Every row belongs to one group in each of 4 separate groupings. Each group adds its own fixed numbers to the row, and there is some noise. The rows also spread widely along 15 directions, which tell nothing about the answers.
In the rows, 100 means zero.
Known rows, each followed by its group in each grouping:
99; 119; 69; 89; 81; 96; 118; 80; 80; 84; 86; 106; 127; 76; 105; 113; 110; 81; 105; 80; 108; 89; 90; 109; 89; 92; 121; 110; 91; 91; 90; 84; 93; 87 | k149 S Y (3)
97; 100; 86; 109; 103; 109; 109; 106; 98; 112; 115; 101; 107; 127; 92; 95; 111; 97; 96; 87; 88; 104; 92; 105; 112; 84; 102; 87; 119; 108; 91; 109; 104; 119 | k718 X K (4)
107; 111; 139; 99; 97; 112; 111; 94; 120; 82; 111; 94; 108; 100; 91; 102; 108; 121; 83; 115; 95; 127; 104; 105; 112; 104; 82; 112; 129; 107; 103; 114; 99; 133 | k718 S N (0)
99; 109; 109; 109; 109; 98; 95; 103; 96; 119; 110; 101; 109; 99; 101; 92; 96; 105; 99; 104; 91; 97; 84; 111; 98; 101; 101; 110; 113; 103; 103; 105; 109; 102 | k494 X Y (1)
83; 91; 96; 102; 99; 75; 83; 124; 107; 96; 86; 131; 80; 91; 84; 95; 88; 90; 88; 117; 106; 124; 95; 82; 108; 134; 88; 103; 94; 91; 138; 76; 82; 73 | k149 A T (1)
92; 100; 84; 92; 78; 114; 101; 120; 113; 94; 105; 86; 85; 112; 92; 120; 120; 101; 90; 86; 123; 106; 102; 96; 111; 94; 102; 101; 103; 101; 100; 88; 87; 98 | k612 D K (5)
98; 89; 94; 79; 95; 91; 115; 80; 121; 123; 79; 104; 109; 116; 102; 103; 115; 104; 73; 100; 95; 116; 80; 101; 79; 107; 112; 97; 122; 103; 93; 118; 93; 105 | k494 P T (2)
96; 116; 108; 90; 90; 106; 113; 85; 103; 78; 97; 104; 113; 76; 103; 114; 109; 98; 97; 96; 101; 113; 90; 103; 102; 100; 97; 115; 117; 95; 96; 95; 91; 111 | k612 A N (5)
102; 99; 75; 96; 85; 85; 91; 106; 115; 112; 93; 121; 81; 118; 88; 95; 103; 94; 99; 92; 116; 95; 102; 76; 98; 110; 106; 98; 103; 108; 109; 96; 79; 75 | k494 P K (0)
100; 102; 82; 70; 107; 99; 138; 66; 94; 122; 123; 71; 82; 101; 124; 135; 115; 97; 110; 77; 98; 104; 97; 105; 101; 61; 112; 79; 124; 97; 75; 103; 108; 108 | k718 D N (2)
101; 82; 91; 105; 101; 88; 125; 99; 125; 112; 69; 100; 108; 131; 96; 106; 89; 79; 78; 132; 92; 96; 116; 81; 85; 104; 114; 59; 89; 93; 129; 93; 123; 89 | k494 S K (4)
92; 101; 54; 103; 75; 113; 112; 111; 70; 107; 105; 93; 123; 131; 104; 102; 106; 98; 94; 54; 117; 86; 104; 105; 103; 56; 129; 83; 95; 98; 71; 88; 112; 103 | k718 A K (3)
114; 125; 88; 104; 85; 106; 109; 95; 91; 99; 142; 55; 116; 99; 102; 119; 124; 97; 112; 106; 138; 78; 72; 117; 98; 83; 106; 115; 101; 82; 79; 90; 100; 97 | k718 S Y (1)
107; 102; 120; 83; 87; 93; 104; 109; 103; 109; 100; 94; 69; 93; 111; 121; 83; 123; 93; 95; 118; 110; 140; 94; 104; 88; 108; 110; 97; 111; 113; 83; 104; 81 | k718 D N (0)
102; 103; 94; 128; 95; 86; 95; 133; 121; 101; 109; 89; 125; 104; 96; 95; 100; 99; 70; 108; 98; 89; 85; 93; 88; 91; 105; 86; 99; 87; 125; 89; 118; 83 | k718 S N (4)
97; 107; 83; 92; 60; 83; 128; 62; 117; 77; 100; 107; 145; 137; 74; 84; 120; 96; 76; 102; 119; 132; 73; 81; 83; 101; 102; 80; 154; 79; 75; 110; 83; 135 | k612 S N (1)
94; 90; 83; 105; 91; 90; 128; 73; 90; 83; 95; 102; 106; 122; 89; 106; 109; 83; 98; 136; 116; 116; 89; 86; 105; 119; 103; 83; 98; 76; 94; 100; 95; 112 | k718 P Y (3)
98; 119; 121; 109; 86; 108; 87; 118; 101; 74; 142; 79; 99; 93; 87; 109; 112; 118; 98; 118; 128; 116; 82; 101; 119; 109; 78; 118; 117; 81; 102; 91; 91; 117 | k612 P T (0)
86; 87; 102; 92; 76; 85; 106; 103; 110; 96; 60; 111; 115; 96; 101; 108; 105; 119; 55; 99; 105; 130; 86; 96; 84; 112; 112; 111; 106; 95; 105; 103; 97; 104 | k149 S N (2)
126; 107; 101; 115; 73; 96; 103; 105; 138; 79; 81; 128; 129; 111; 79; 80; 117; 97; 72; 97; 100; 108; 116; 88; 96; 123; 110; 113; 114; 117; 110; 112; 73; 96 | k494 S N (5)
86; 112; 97; 108; 126; 125; 109; 94; 119; 99; 116; 77; 99; 100; 85; 92; 120; 86; 96; 103; 82; 88; 105; 122; 106; 98; 86; 76; 94; 133; 93; 110; 92; 90 | k494 D Y (5)
74; 119; 126; 78; 97; 110; 101; 79; 97; 99; 118; 109; 110; 116; 79; 74; 82; 105; 106; 100; 99; 128; 93; 100; 99; 84; 70; 84; 149; 107; 94; 98; 100; 130 | k149 A N (1)
92; 97; 72; 118; 98; 103; 114; 109; 114; 94; 123; 86; 97; 133; 87; 87; 113; 101; 88; 79; 94; 95; 120; 87; 119; 79; 102; 59; 109; 124; 89; 108; 99; 100 | k718 D Y (0)
83; 100; 72; 79; 71; 95; 94; 103; 99; 94; 68; 110; 84; 85; 105; 116; 92; 101; 93; 82; 125; 95; 108; 80; 98; 103; 112; 112; 71; 108; 103; 79; 83; 63 | k494 X T (1)
98; 90; 84; 129; 96; 102; 106; 109; 86; 110; 98; 108; 95; 128; 98; 88; 102; 107; 93; 102; 103; 102; 112; 97; 116; 97; 113; 90; 90; 110; 88; 112; 109; 108 | k149 D N (4)
88; 96; 85; 77; 96; 85; 100; 104; 121; 107; 107; 107; 83; 113; 84; 111; 109; 85; 91; 94; 104; 124; 87; 87; 97; 106; 92; 82; 130; 88; 120; 86; 79; 93 | k494 P K (2)
111; 111; 119; 97; 97; 100; 106; 92; 118; 103; 115; 100; 101; 103; 98; 93; 104; 113; 91; 92; 94; 107; 110; 95; 100; 90; 98; 99; 129; 121; 96; 111; 95; 103 | k718 P N (4)
105; 130; 98; 102; 108; 113; 102; 107; 105; 99; 116; 87; 115; 89; 91; 99; 92; 68; 117; 111; 104; 60; 111; 117; 88; 87; 97; 91; 73; 108; 118; 70; 102; 60 | k718 X K (5)
113; 95; 77; 143; 99; 106; 102; 131; 115; 100; 113; 91; 120; 137; 81; 79; 118; 91; 75; 98; 96; 81; 117; 105; 110; 99; 114; 70; 85; 115; 101; 106; 99; 88 | k494 P K (1)
89; 107; 116; 109; 102; 111; 81; 137; 107; 114; 118; 86; 112; 122; 71; 77; 95; 103; 77; 109; 117; 100; 124; 131; 89; 96; 96; 85; 88; 117; 103; 78; 101; 76 | k612 A T (5)
89; 86; 75; 114; 99; 88; 109; 97; 97; 141; 114; 87; 99; 151; 106; 84; 100; 109; 92; 100; 101; 93; 81; 84; 94; 75; 114; 63; 122; 104; 79; 119; 128; 112 | k149 S T (4)
89; 106; 112; 117; 99; 111; 116; 93; 97; 84; 97; 95; 114; 110; 101; 92; 69; 90; 107; 137; 95; 87; 110; 81; 104; 89; 92; 72; 89; 94; 117; 93; 134; 109 | k149 X N (4)
90; 109; 92; 116; 91; 124; 101; 101; 122; 89; 97; 84; 108; 108; 95; 95; 115; 105; 93; 108; 104; 81; 82; 92; 108; 97; 89; 101; 92; 113; 93; 117; 104; 110 | k612 S N (0)
106; 119; 82; 99; 106; 123; 118; 95; 88; 94; 100; 102; 117; 82; 107; 107; 115; 85; 107; 65; 76; 81; 120; 123; 110; 76; 115; 96; 91; 123; 88; 95; 101; 95 | k612 S K (3)
121; 107; 119; 114; 90; 112; 116; 107; 82; 93; 119; 92; 102; 106; 101; 101; 101; 119; 92; 85; 104; 108; 163; 117; 118; 83; 122; 95; 100; 124; 79; 96; 106; 105 | k612 D K (3)
116; 96; 108; 112; 106; 107; 97; 106; 98; 122; 96; 110; 78; 102; 110; 106; 104; 109; 105; 108; 97; 101; 105; 103; 122; 111; 106; 127; 97; 111; 104; 112; 100; 106 | k494 S N (1)
96; 105; 104; 105; 93; 102; 118; 87; 91; 97; 87; 90; 110; 94; 116; 107; 91; 107; 93; 107; 99; 89; 107; 92; 93; 88; 111; 90; 91; 107; 94; 101; 122; 98 | k149 S K (3)
109; 108; 99; 94; 93; 91; 101; 96; 133; 90; 105; 96; 92; 94; 91; 108; 119; 95; 87; 101; 105; 103; 97; 87; 96; 114; 96; 99; 114; 108; 110; 103; 76; 82 | k494 P K (3)
88; 96; 111; 91; 100; 102; 114; 88; 121; 109; 96; 85; 85; 98; 116; 112; 105; 121; 86; 95; 88; 108; 94; 83; 102; 89; 99; 95; 123; 122; 93; 118; 108; 109 | k718 S Y (5)

New rows, each followed by its group in each grouping:
114; 107; 105; 91; 101; 102; 112; 99; 115; 110; 107; 97; 99; 98; 108; 113; 103; 104; 97; 91; 91; 98; 105; 105; 103; 86; 104; 106; 111; 107; 111; 102; 106; 101 | k718 X N (0)
101; 118; 110; 105; 86; 82; 100; 106; 101; 91; 102; 108; 123; 99; 85; 80; 84; 106; 84; 99; 107; 103; 121; 98; 82; 95; 103; 86; 110; 109; 107; 85; 101; 83 | k149 S K (0)
99; 114; 94; 95; 97; 110; 85; 114; 95; 119; 121; 95; 100; 112; 91; 94; 98; 95; 108; 91; 113; 90; 99; 111; 101; 86; 100; 102; 103; 101; 103; 86; 101; 89 | k494 S T (3)
86; 108; 76; 63; 104; 108; 144; 54; 100; 104; 74; 93; 103; 89; 124; 127; 94; 73; 111; 81; 83; 84; 106; 91; 85; 69; 114; 69; 101; 109; 93; 93; 112; 91 | k494 A K (5)
71; 113; 92; 82; 80; 107; 104; 82; 80; 82; 80; 111; 114; 83; 106; 109; 91; 105; 103; 94; 111; 107; 74; 93; 96; 92; 96; 112; 104; 83; 94; 90; 104; 114 | k612 P N (0)
84; 100; 93; 117; 93; 88; 100; 119; 109; 86; 105; 94; 111; 100; 91; 95; 102; 108; 69; 95; 100; 108; 98; 92; 95; 97; 99; 79; 104; 106; 101; 95; 99; 87 | k718 X K (5)
90; 110; 104; 93; 79; 98; 109; 106; 101; 65; 109; 93; 108; 100; 80; 110; 91; 95; 88; 111; 128; 119; 116; 94; 104; 96; 89; 88; 99; 80; 114; 68; 95; 97 | k718 A N (0)
85; 119; 118; 83; 89; 113; 116; 78; 84; 84; 97; 104; 132; 105; 79; 93; 95; 103; 92; 105; 110; 124; 105; 122; 90; 95; 92; 95; 119; 99; 83; 92; 99; 125 | k612 A K (0)
102; 94; 110; 121; 104; 94; 98; 116; 111; 111; 105; 95; 87; 118; 91; 89; 101; 117; 82; 116; 102; 102; 119; 97; 106; 107; 99; 90; 96; 123; 100; 111; 103; 91 | k718 S K (0)
104; 106; 112; 99; 121; 103; 96; 90; 83; 131; 89; 137; 97; 101; 97; 83; 91; 91; 118; 123; 88; 98; 89; 115; 100; 120; 97; 126; 95; 110; 106; 106; 96; 97 | k718 P T (4)
99; 97; 80; 110; 92; 104; 136; 92; 72; 89; 106; 90; 117; 108; 120; 120; 102; 100; 96; 82; 90; 104; 109; 96; 118; 70; 125; 74; 108; 85; 83; 95; 125; 125 | k612 P K (1)
92; 115; 109; 92; 99; 105; 106; 99; 76; 100; 104; 106; 115; 97; 99; 98; 80; 106; 99; 83; 92; 109; 122; 112; 101; 76; 103; 89; 114; 105; 99; 85; 115; 108 | k494 S K (0)
95; 100; 105; 107; 97; 98; 108; 96; 104; 98; 99; 98; 99; 102; 101; 103; 99; 109; 89; 108; 100; 108; 99; 93; 104; 98; 99; 98; 104; 107; 97; 107; 105; 104 | k718 X N (4)
85; 108; 100; 83; 129; 94; 98; 89; 101; 143; 95; 86; 79; 78; 116; 110; 86; 93; 106; 99; 93; 74; 101; 116; 76; 80; 105; 87; 83; 121; 102; 91; 115; 56 | k494 A N (4)
95; 100; 113; 107; 87; 92; 117; 92; 94; 92; 90; 97; 122; 102; 106; 92; 88; 120; 75; 107; 100; 110; 111; 95; 94; 96; 111; 89; 102; 109; 90; 105; 116; 105 | k149 X T (1)
99; 104; 77; 105; 92; 115; 119; 98; 94; 88; 114; 91; 122; 124; 90; 96; 111; 89; 91; 82; 99; 99; 117; 105; 111; 78; 111; 70; 103; 104; 85; 97; 101; 108 | k494 P T (4)
82; 113; 115; 124; 108; 125; 87; 127; 94; 79; 85; 106; 97; 53; 119; 98; 77; 120; 94; 80; 71; 77; 125; 94; 124; 84; 95; 111; 66; 140; 112; 97; 117; 79 | k718 X N (4)
93; 100; 88; 134; 92; 75; 99; 111; 84; 109; 113; 89; 115; 114; 104; 84; 84; 103; 93; 122; 115; 82; 91; 83; 86; 92; 115; 75; 93; 87; 100; 92; 130; 83 | k149 S Y (3)
96; 103; 99; 94; 97; 105; 122; 83; 90; 76; 78; 131; 114; 96; 82; 93; 103; 84; 90; 96; 89; 125; 132; 113; 111; 113; 105; 94; 95; 111; 97; 91; 78; 103 | k612 P N (1)
107; 107; 102; 85; 105; 86; 129; 69; 95; 124; 103; 79; 92; 88; 123; 121; 105; 112; 97; 93; 101; 96; 106; 105; 82; 77; 118; 94; 112; 115; 75; 108; 109; 89 | k718 D K (4)
110; 114; 89; 108; 77; 102; 108; 102; 86; 72; 98; 101; 113; 80; 98; 110; 104; 99; 95; 84; 113; 97; 125; 102; 113; 101; 119; 116; 84; 106; 92; 85; 87; 85 | k494 X Y (1)
85; 112; 105; 106; 98; 89; 105; 101; 103; 95; 110; 65; 106; 79; 109; 113; 104; 122; 76; 98; 111; 94; 94; 104; 83; 85; 103; 87; 100; 107; 82; 97; 113; 84 | k612 A K (0)
103; 113; 99; 42; 85; 111; 123; 68; 121; 119; 78; 127; 127; 123; 85; 107; 114; 85; 98; 80; 91; 125; 79; 120; 78; 94; 101; 115; 151; 96; 105; 101; 85; 133 | k612 X K (0)
126; 95; 71; 120; 89; 108; 106; 135; 130; 85; 96; 120; 116; 122; 81; 93; 127; 74; 80; 86; 93; 92; 127; 101; 118; 113; 117; 97; 81; 113; 125; 91; 74; 79 | k718 P T (5)
85; 112; 111; 83; 97; 113; 96; 97; 99; 101; 97; 98; 93; 92; 97; 99; 89; 115; 96; 91; 103; 103; 115; 105; 103; 91; 93; 103; 98; 125; 93; 99; 99; 95 | k494 X T (0)
109; 83; 75; 135; 98; 85; 124; 92; 102; 87; 87; 119; 94; 119; 96; 93; 107; 81; 100; 129; 92; 100; 110; 71; 124; 130; 112; 85; 85; 102; 106; 113; 96; 101 | k149 X Y (1)
98; 119; 116; 91; 100; 92; 80; 124; 109; 94; 111; 134; 89; 82; 86; 84; 73; 100; 106; 70; 81; 111; 142; 86; 115; 93; 90; 98; 125; 124; 138; 73; 89; 77 | k494 S Y (0)
97; 92; 117; 83; 100; 103; 102; 116; 109; 119; 112; 86; 89; 122; 91; 118; 104; 107; 82; 108; 110; 129; 100; 115; 100; 96; 96; 94; 122; 84; 117; 89; 105; 114 | k494 D K (3)
89; 107; 105; 117; 100; 92; 118; 91; 89; 79; 98; 89; 116; 83; 110; 102; 93; 111; 83; 111; 92; 100; 101; 94; 96; 96; 102; 81; 96; 102; 94; 104; 117; 102 | k149 P K (0)
114; 100; 83; 123; 110; 95; 116; 120; 120; 85; 104; 87; 110; 94; 100; 117; 115; 81; 81; 108; 86; 86; 108; 101; 107; 105; 108; 76; 81; 92; 127; 92; 105; 81 | k494 P K (0)
96; 91; 103; 79; 108; 112; 125; 82; 110; 118; 86; 84; 93; 108; 113; 129; 111; 91; 96; 125; 99; 102; 86; 110; 94; 104; 106; 97; 95; 92; 103; 103; 111; 109 | k612 P T (5)
103; 101; 101; 104; 68; 76; 107; 100; 91; 96; 85; 109; 127; 107; 101; 101; 84; 107; 82; 114; 125; 108; 97; 88; 82; 102; 121; 107; 102; 74; 105; 82; 112; 96 | k612 X N (1)
88; 108; 98; 105; 91; 92; 91; 109; 108; 108; 119; 87; 98; 111; 94; 95; 92; 103; 97; 111; 120; 92; 84; 87; 88; 89; 94; 89; 106; 95; 102; 90; 106; 85 | k718 X N (5)
95; 98; 96; 103; 79; 80; 112; 85; 114; 87; 99; 107; 95; 117; 93; 98; 100; 111; 89; 115; 114; 118; 91; 61; 101; 111; 94; 91; 125; 97; 95; 111; 93; 112 | k718 X K (0)
111; 116; 119; 91; 88; 108; 97; 107; 122; 107; 86; 107; 132; 93; 102; 92; 99; 109; 83; 90; 90; 90; 93; 108; 82; 93; 107; 125; 113; 112; 119; 99; 107; 97 | k718 S Y (3)
102; 101; 130; 64; 86; 100; 107; 107; 107; 113; 85; 76; 92; 84; 104; 131; 95; 118; 69; 98; 125; 116; 140; 131; 76; 90; 119; 109; 84; 108; 104; 72; 99; 68 | k612 P N (2)
106; 120; 111; 90; 102; 105; 115; 91; 115; 103; 132; 72; 116; 106; 90; 109; 111; 88; 103; 109; 103; 97; 93; 115; 91; 83; 99; 87; 125; 92; 103; 89; 105; 104 | k612 P Y (4)
108; 104; 109; 91; 91; 131; 111; 90; 111; 105; 86; 93; 108; 124; 85; 103; 112; 92; 99; 131; 120; 98; 97; 118; 103; 118; 96; 120; 82; 102; 103; 105; 93; 113 | k494 D T (1)
74; 112; 93; 84; 91; 100; 111; 82; 95; 91; 105; 86; 103; 92; 104; 106; 97; 103; 99; 90; 103; 106; 90; 90; 99; 81; 95; 81; 115; 101; 85; 91; 104; 102 | k612 S T (1)
111; 124; 127; 100; 114; 100; 104; 58; 99; 120; 117; 103; 90; 102; 88; 69; 98; 106; 120; 125; 106; 88; 115; 107; 87; 110; 93; 108; 110; 143; 70; 122; 85; 85 | k718 D Y (3)
72; 101; 85; 127; 108; 104; 90; 117; 93; 105; 139; 84; 91; 106; 113; 87; 98; 123; 99; 69; 77; 92; 79; 76; 125; 65; 93; 74; 128; 116; 84; 117; 122; 114 | k718 X Y (3)
97; 108; 96; 101; 86; 104; 99; 103; 104; 100; 108; 96; 108; 105; 95; 97; 104; 101; 98; 100; 110; 97; 95; 95; 100; 98; 103; 102; 104; 102; 93; 97; 97; 97 | k612 X T (2)
79; 131; 113; 101; 118; 105; 118; 61; 62; 87; 125; 90; 102; 65; 115; 95; 82; 103; 128; 94; 79; 93; 105; 99; 106; 73; 88; 77; 117; 120; 69; 102; 115; 107 | k149 S K (2)
90; 125; 124; 88; 66; 104; 101; 92; 94; 80; 109; 87; 122; 100; 95; 94; 92; 135; 83; 87; 125; 113; 102; 97; 88; 82; 96; 106; 127; 109; 79; 99; 101; 114 | k149 P K (0)
104; 94; 128; 93; 108; 120; 107; 102; 147; 119; 80; 91; 106; 121; 88; 91; 113; 106; 68; 122; 89; 103; 110; 118; 89; 113; 93; 100; 98; 136; 111; 121; 100; 100 | k149 A T (4)
95; 115; 91; 111; 95; 109; 102; 100; 92; 101; 128; 90; 122; 127; 74; 80; 111; 94; 94; 100; 118; 101; 99; 124; 96; 87; 99; 85; 106; 106; 74; 98; 91; 102 | k718 X N (5)
86; 104; 78; 102; 71; 97; 111; 89; 93; 94; 97; 111; 110; 141; 83; 81; 84; 88; 109; 107; 123; 97; 108; 65; 98; 91; 103; 70; 109; 92; 95; 85; 104; 104 | k612 D K (1)
92; 101; 95; 111; 111; 108; 105; 104; 94; 115; 120; 91; 96; 112; 99; 99; 110; 103; 96; 91; 90; 103; 99; 113; 111; 81; 103; 83; 111; 109; 86; 107; 107; 109 | k612 P N (4)
107; 107; 110; 97; 86; 109; 117; 89; 110; 85; 85; 108; 109; 95; 104; 107; 98; 96; 101; 110; 93; 100; 109; 85; 108; 105; 106; 108; 107; 100; 115; 98; 106; 109 | k612 S Y (3)
109; 104; 90; 84; 79; 90; 122; 88; 100; 93; 85; 119; 102; 107; 98; 112; 99; 92; 100; 97; 109; 113; 111; 88; 100; 104; 111; 103; 112; 90; 113; 89; 93; 104 | k149 D K (0)
110; 111; 77; 102; 83; 98; 111; 88; 109; 83; 107; 114; 99; 109; 80; 94; 117; 83; 108; 95; 110; 100; 108; 84; 109; 110; 100; 99; 107; 112; 90; 101; 67; 92 | k718 X K (2)
